All rows are made from the same 13 directions, up to rounding. Whole rows:
.12  .16  -.01  -.26  -.42  .20  .21  .16  -.20  -.10  .05  .07  .14  -.05  .17  -.24  -.27  -.04
-.04  -.06  .06  -.08  .19  -.02  .02  .01  .06  .12  .08  .04  .50  .21  -.13  .32  .22  .17
.09  .06  .04  .36  -.20  -.08  .14  -.03  .03  .08  .20  .02  -.16  -.24  -.15  -.20  .30  .05
.03  -.12  .21  -.08  -.08  .15  .02  -.10  .02  .18  .06  .09  .04  .17  .05  -.14  -.01  -.21
.16  .26  -.22  .18  -.04  -.05  -.30  -.24  .11  -.28  .22  .06  -.07  .08  -.12  .25  -.07  .04
-.07  .01  .20  .19  -.17  .13  .20  .21  .09  -.05  -.26  -.02  .09  -.10  -.11  -.25  .09  .08
-.11  .00  .07  .01  -.03  -.03  -.21  .09  .05  .11  -.07  .33  -.40  -.16  .15  -.01  .03  .19
.03  .12  .12  -.04  -.04  .15  .09  .26  .12  -.10  -.31  -.28  -.07  .07  .14  -.05  -.19  -.14
-.07  -.17  -.11  .31  .18  -.07  .05  -.03  -.10  -.06  -.01  -.11  -.22  -.31  -.14  -.37  .13  .03
.11  .10  -.25  .11  .11  -.24  -.06  -.01  .14  .08  -.07  .13  -.10  -.25  -.06  -.29  .18  -.21
.01  -.08  .00  -.10  .13  .09  -.27  .24  .10  .15  -.28  .23  .06  -.13  .15  .11  .06  .15
-.17  .15  -.14  -.02  .12  -.35  .15  .08  .03  -.09  -.05  .12  .06  .19  -.24  .00  .02  .05
-.01  .14  .01  .01  -.02  -.05  -.23  .13  .20  .05  -.36  .09  .13  .10  .03  .33  -.11  -.09
.25  -.01  -.23  -.13  .24  .04  -.32  .04  .29  -.04  -.15  .14  -.01  .05  -.03  .15  .14  .02
.02  -.12  -.09  -.10  -.13  .08  .02  -.04  -.22  -.14  -.08  -.21  -.12  .02  .07  .07  -.34  -.10
.18  -.01  -.24  -.01  -.15  .19  .06  .09  -.19  -.25  -.08  -.25  .03  -.38  .09  -.13  -.14  .09
-.22  -.11  .30  .00  -.06  .07  .29  .02  -.17  -.01  .33  .01  .06  .30  -.14  .08  .08  .35

Rows cut short, each followed by the rest of it:
-.03  -.16  .01  .42  .04  .22  -.12  -.06  -.17  -.29  .11  -.24  .15  .04  -.25  .28
-.05  .34
.02  -.30  .08  .41  -.09  .17  -.03  .10  -.21  .01  .06  -.03  .10  .01  -.27  .10
.07  .24
-.14  .02  .19  .12  .18  .08  -.06  -.09  .18  -.03  -.15  -.30  .13  -.01  .06  .24
.06  .03
.04  -.24  -.10  -.06  -.14  .13  .17  .09  -.02  -.14  -.33  .21  .06  -.20  -.22  -.53
.08  .06
.06  -.06  -.12  -.16  -.18  -.14  .35  .08  -.06  -.03  -.06  -.06  -.01  -.05  -.16  -.06
.10  .06
-.01  -.04  .02  .20  .22  .15  -.17  .17  -.25  .10  .40  .01  -.09  -.26  .22  .00
.10  .36
.22  .07  -.05  .11  -.30  -.01  -.19  .02  .16  .13  -.07  .38  -.09  -.09  -.06  -.04
.10  -.09
-.19  .31  .08  -.10  .04  -.18  .03  -.13  -.04  .06  .38  .04  .01  -.05  .22  .19
.05  .16
.04  -.25  -.05  -.35  -.10  .18  .00  -.07  -.11  -.11  -.14  .13  .05  .21  -.03  -.07
-.24  -.05
.21  -.08  -.12  -.08  -.03  .01  .09  .33  -.13  .09  -.02  .02  -.02  .24  -.05  -.13
-.14  -.20
.05  -.04  -.35  -.15  .14  -.11  -.23  .16  -.20  .04  -.10  .27  .15  -.07  .06  -.07
-.22  -.08
.00  -.10  -.07  .07  -.37  .13  .02  .00  .05  -.30  -.50  .13  .11  -.17  -.26  -.06
-.08  .16
.05  .01  .05  .28  .12  .13  .05  -.09  .02  -.16  .26  -.20  .12  .03  -.17  -.05
.17  .14
-.25  -.03  .11  -.07  -.28  -.14  .13  -.23  -.19  .03  -.02  .12  -.10  .00  .01  -.06
-.21  -.11
.21  -.22  -.05  -.02  -.13  .17  .10  .15  .03  -.10  -.05  -.03  -.30  -.06  -.12  -.05
.16  .24
.11  -.02  -.01  .22  .03  .22  -.26  -.15  .00  -.09  .10  .03  .04  -.06  .01  -.12
-.06  -.07
.21  -.05  -.33  -.17  -.13  -.12  .14  -.15  .01  -.25  -.02  .04  -.06  .17  -.31  -.12
-.05  -.13
-.07  -.04  .40  .33  -.25  .10  -.08  -.13  -.04  .44  .10  -.05  .10  -.32  .22  .16
.17  -.08
.17  .02  .07  .16  .04  .14  -.05  -.02  .33  -.08  -.03  -.01  -.14  .03  -.14  -.12
.26  .02
-.10  .08  -.03  .18  .11  .10  -.09  -.12  -.07  -.21  .01  -.19  .05  -.18  .07  -.14
-.16  -.02
.00  .14  -.08  -.14  -.05  -.30  .25  .22  .12  .09  -.09  .12  .08  .10  -.15  .07
.18  .05
.16  .20  -.08  -.04  -.06  .00  .01  .18  .05  -.11  .09  .01  -.12  .21  -.01  .01
-.11  -.04
.02  -.01  .06  .12  .04  .04  .07  -.27  .12  -.24  .02  -.33  -.09  .32  -.19  .02
-.11  -.23
.02  .19  -.02  -.07  -.19  .06  .02  -.27  -.02  -.31  .44  .23  .00  .22  -.15  .00
-.02  .23
.08  .12  .11  .05  -.03  .21  -.09  -.12  .15  -.14  .16  .13  .03  .11  -.01  -.22
.02  -.02
-.06  -.13  -.02  -.16  -.17  -.21  .23  -.04  -.12  .25  -.07  .06  -.27  -.36  .12  -.24
.12  -.10
-.09  -.05  -.14  .03  .57  -.15  -.29  .14  .11  -.05  -.19  -.08  -.04  .38  -.07  .26
-.16  -.10
-.22  -.23  .18  .25  .29  .11  -.10  -.03  -.07  .16  .00  .00  -.06  -.33  .11  -.31
.16  .09
-.15  .17  .12  .06  .00  .09  .04  .01  .10  -.24  -.07  .10  -.02  .14  -.06  -.35
-.15  -.03
.11  .13  -.18  -.04  .00  -.07  -.09  -.26  .14  -.08  .12  .26  .39  -.05  -.17  -.02
.21  .03
-.12  -.08  .12  .10  .07  -.05  -.06  -.20  .00  .08  .04  -.32  -.30  -.21  .17  .36
.08  .11
-.03  -.17  .10  -.02  -.25  .14  -.24  -.30  -.03  -.07  .08  .31  -.06  .19  -.11  .29
-.08  .17
-.32  .26  -.06  .20  .07  -.27  .04  .06  -.22  -.24  .08  -.26  -.32  -.06  .07  .20
-.30  .18
.19  .34  -.21  .09  -.02  -.28  -.12  .14  .12  .16  -.01  .01  -.05  -.09  .11  .09
-.02  -.30
-.24  -.02  .00  -.11  .02  -.12  .06  .08  -.18  -.02  -.10  -.03  -.25  -.09  .14  .01
-.20  .09
.05  .13  -.01  .11  -.04  -.14  .09  .11  .11  .02  .10  .04  .12  .11  -.19  .21
.22  .16
.21  .10  .04  .12  -.20  .41  -.11  -.11  .11  -.25  -.02  .04  .39  .00  -.08  -.22
-.07  -.06
-.04  .00  -.22  -.23  .28  -.20  .23  -.14  .02  -.21  .15  -.09  .26  .27  -.27  .02
.11  .06
-.03  .05  -.07  -.06  .00  .01  -.09  -.36  -.13  .10  .11  -.14  .40  -.41  .24  .10
.00  -.11
.25  -.06  -.31  -.48  .29  -.28  .21  .11  .21  .19  -.16  -.16  -.10  .06  .04  -.07
.21  -.32
-.01  .19  .16  -.04  -.29  .02  .14  -.13  .12  -.09  .00  -.09  -.07  .03  .04  .06
-.04  -.04
-.11  -.05  .33  .04  -.14  -.16  .12  .02  .17  .34  -.08  .10  -.20  .23  -.05  .13
.16  -.14
.26  -.17  -.05  -.08  -.27  .06  .16  .02  .01  .17  .06  .18  .00  -.19  -.09  -.20
.30  .03
.13  .19  -.30  -.23  .07  -.14  -.10  .10  .13  -.18  .03  .15  -.33  -.12  .07  .10
.08  .25
.05  -.33  -.04  .02  -.04  .01  .09  -.39  .09  .01  -.10  -.25  -.23  -.51  -.06  .03
.40  .15
-.08  -.16  -.05  -.03  .19  .00  -.07  .27  -.25  .21  -.17  -.06  .26  -.03  .14  .06
-.20  -.11
-.01  .24  -.33  .25  .05  -.20  -.05  -.30  .03  -.37  -.02  -.27  .25  -.22  -.21  .16
-.03  .01
-.11  .09  -.07  .13  .06  -.25  .00  -.10  .06  .10  -.10  .04  .30  -.16  -.10  .08
.15  -.06
-.27  .16  .00  .37  -.18  -.28  -.32  -.49  .04  -.14  -.04  .05  -.29  -.18  -.08  .44
-.12  .06
.04  -.33  .17  -.02  -.17  .03  -.02  -.01  -.26  .37  .18  .15  -.15  .28  .02  .07
-.12  -.23
.26  .07  -.25  .01  .12  -.07  -.18  .03  -.05  .04  .28  -.14  -.28  -.06  .15  .23
.01  -.03
-.01  -.13  -.02  -.07  .20  .00  .11  .10  -.07  .05  .17  -.18  .05  -.16  .03  .25
.29  .42
.11  -.01  -.09  .28  -.04  .13  -.10  .14  -.31  .04  .33  .10  .13  -.15  .01  -.17
-.05  .09
-.11  -.11  -.03  -.06  .28  .05  -.11  .13  .09  -.08  -.21  .27  .09  .16  -.13  -.29
-.02  .03
.16  -.08  .04  .11  -.30  .36  -.12  -.01  -.16  -.12  .16  .16  -.21  -.18  .08  -.29
-.11  .12
-.16  -.09  .16  .06  -.17  .03  .16  -.10  -.01  -.10  -.10  .11  .09  .19  -.24  -.15
-.04  .01
.05  .08  .02  -.01  .10  .02  -.13  -.17  .20  -.04  .07  -.14  -.25  -.10  .13  .19
.13  .08
.00  .16  -.08  -.02  -.04  -.08  -.10  .02  .01  .06  -.02  .17  .07  -.19  .11  -.06
-.01  -.03
-.10  -.17  -.03  .02  .07  .07  -.10  .13  -.29  .08  -.06  .03  .16  -.06  .10  .00
-.22  .01
.10  -.25  -.19  -.22  -.11  -.19  .16  -.14  -.17  .19  .06  .12  -.03  -.07  -.08  -.10
.09  -.16
.26  -.05  .09  .08  -.28  .27  -.19  -.05  -.03  .06  .07  .01  -.10  .16  .08  .04
-.22  -.27
-.15  -.07  .22  .08  .22  -.29  .10  -.08  .22  .37  .17  .21  -.32  .10  -.08  -.17
.44  -.07
-.16  .10  .11  -.19  .05  -.07  .16  .21  .07  .10  -.22  .04  .07  -.01  .13  -.15
-.01  -.04
.07  .11  -.13  -.01  -.05  -.04  .08  .07  -.15  .01  .02  -.20  .19  -.13  .11  .00
-.14  -.15
.00  .04  -.05  -.20  .13  .06  -.18  .02  -.14  -.04  .24  .04  -.06  .18  .19  .24
-.20  .12
-.18  .14  .09  -.20  .17  -.03  .04  -.03  -.06  .04  .12  -.22  .20  -.10  .29  .32
-.01  .17
-.08  -.06  -.05  .02  .27  .03  -.43  .21  -.10  .12  -.14  .21  .17  .17  .12  .24
-.27  -.02
-.27  -.12  .32  .13  -.10  -.06  .27  -.26  -.05  .07  .16  -.07  -.11  .11  -.13  -.11
.10  -.01
-.08  -.05  -.06  -.06  .12  -.24  .08  .04  -.07  .29  .06  .11  .15  -.20  .03  .04
.24  .06
.11  .12  .05  -.09  .17  .14  -.12  .05  .15  .01  .23  .15  .02  .13  .10  -.09
.11  .06
-.50  .15  .30  .14  -.03  -.20  .12  -.11  .16  -.12  -.27  .10  -.22  .07  -.09  -.13
-.07  .04
-.12  -.10  -.10  -.07  .52  .05  .05  -.19  .05  -.19  .08  -.28  .04  -.28  .06  -.26
.22  .17
.02  -.01  .13  .10  -.34  -.02  -.02  -.19  -.09  .09  .19  .10  -.40  .05  .04  .00
-.10  -.14
-.35  .07  .08  -.01  .03  .10  -.14  .17  -.07  -.22  -.29  .30  -.01  -.10  .08  -.19
-.25  .29
-.10  .05  -.06  -.17  .21  -.04  .09  -.19  -.06  -.03  -.03  -.30  .25  -.07  .16  -.11
-.15  -.27
.23  -.02  -.16  .23  .12  .18  -.17  .29  -.02  .04  -.06  .00  .08  -.32  .07  -.27
.08  .00
-.03  .03  -.06  .09  -.09  -.23  -.02  .13  .02  .11  -.17  .23  .07  .17  -.19  .06
-.04  -.13
-.15  .43  .23  .05  .27  -.20  .02  .02  .04  .32  .39  -.23  .01  .02  .43  .06
.00  -.27
-.22  .07  -.10  -.08  .28  -.37  .04  -.03  .02  .10  .07  .15  .10  .02  -.07  .10
.17  .11
-.43  .11  -.06  -.12  .20  -.33  .01  -.72  .16  -.06  -.20  -.05  .19  -.60  .11  -.12
.19  -.07
.14  -.24  -.04  -.18  -.20  .12  .14  -.19  -.05  -.01  .01  -.03  -.12  -.18  -.01  -.16
.11  .00
.02  .14  -.06  .03  -.02  .09  -.10  .12  -.21  -.03  .22  .02  -.12  -.24  .26  -.12
-.14  .12
.08  .02  .05  .38  -.11  .16  -.15  -.39  .17  -.02  -.04  -.09  .22  -.48  -.03  -.16
.24  -.09
.02  -.04  .00  -.08  -.20  -.01  .12  -.18  -.13  .06  .13  .01  .20  -.04  -.02  .03
.00  -.06
.21  .01  -.13  -.21  -.01  -.04  .01  -.08  -.08  .14  .50  .38  .36  .29  -.13  .00
.17  .02
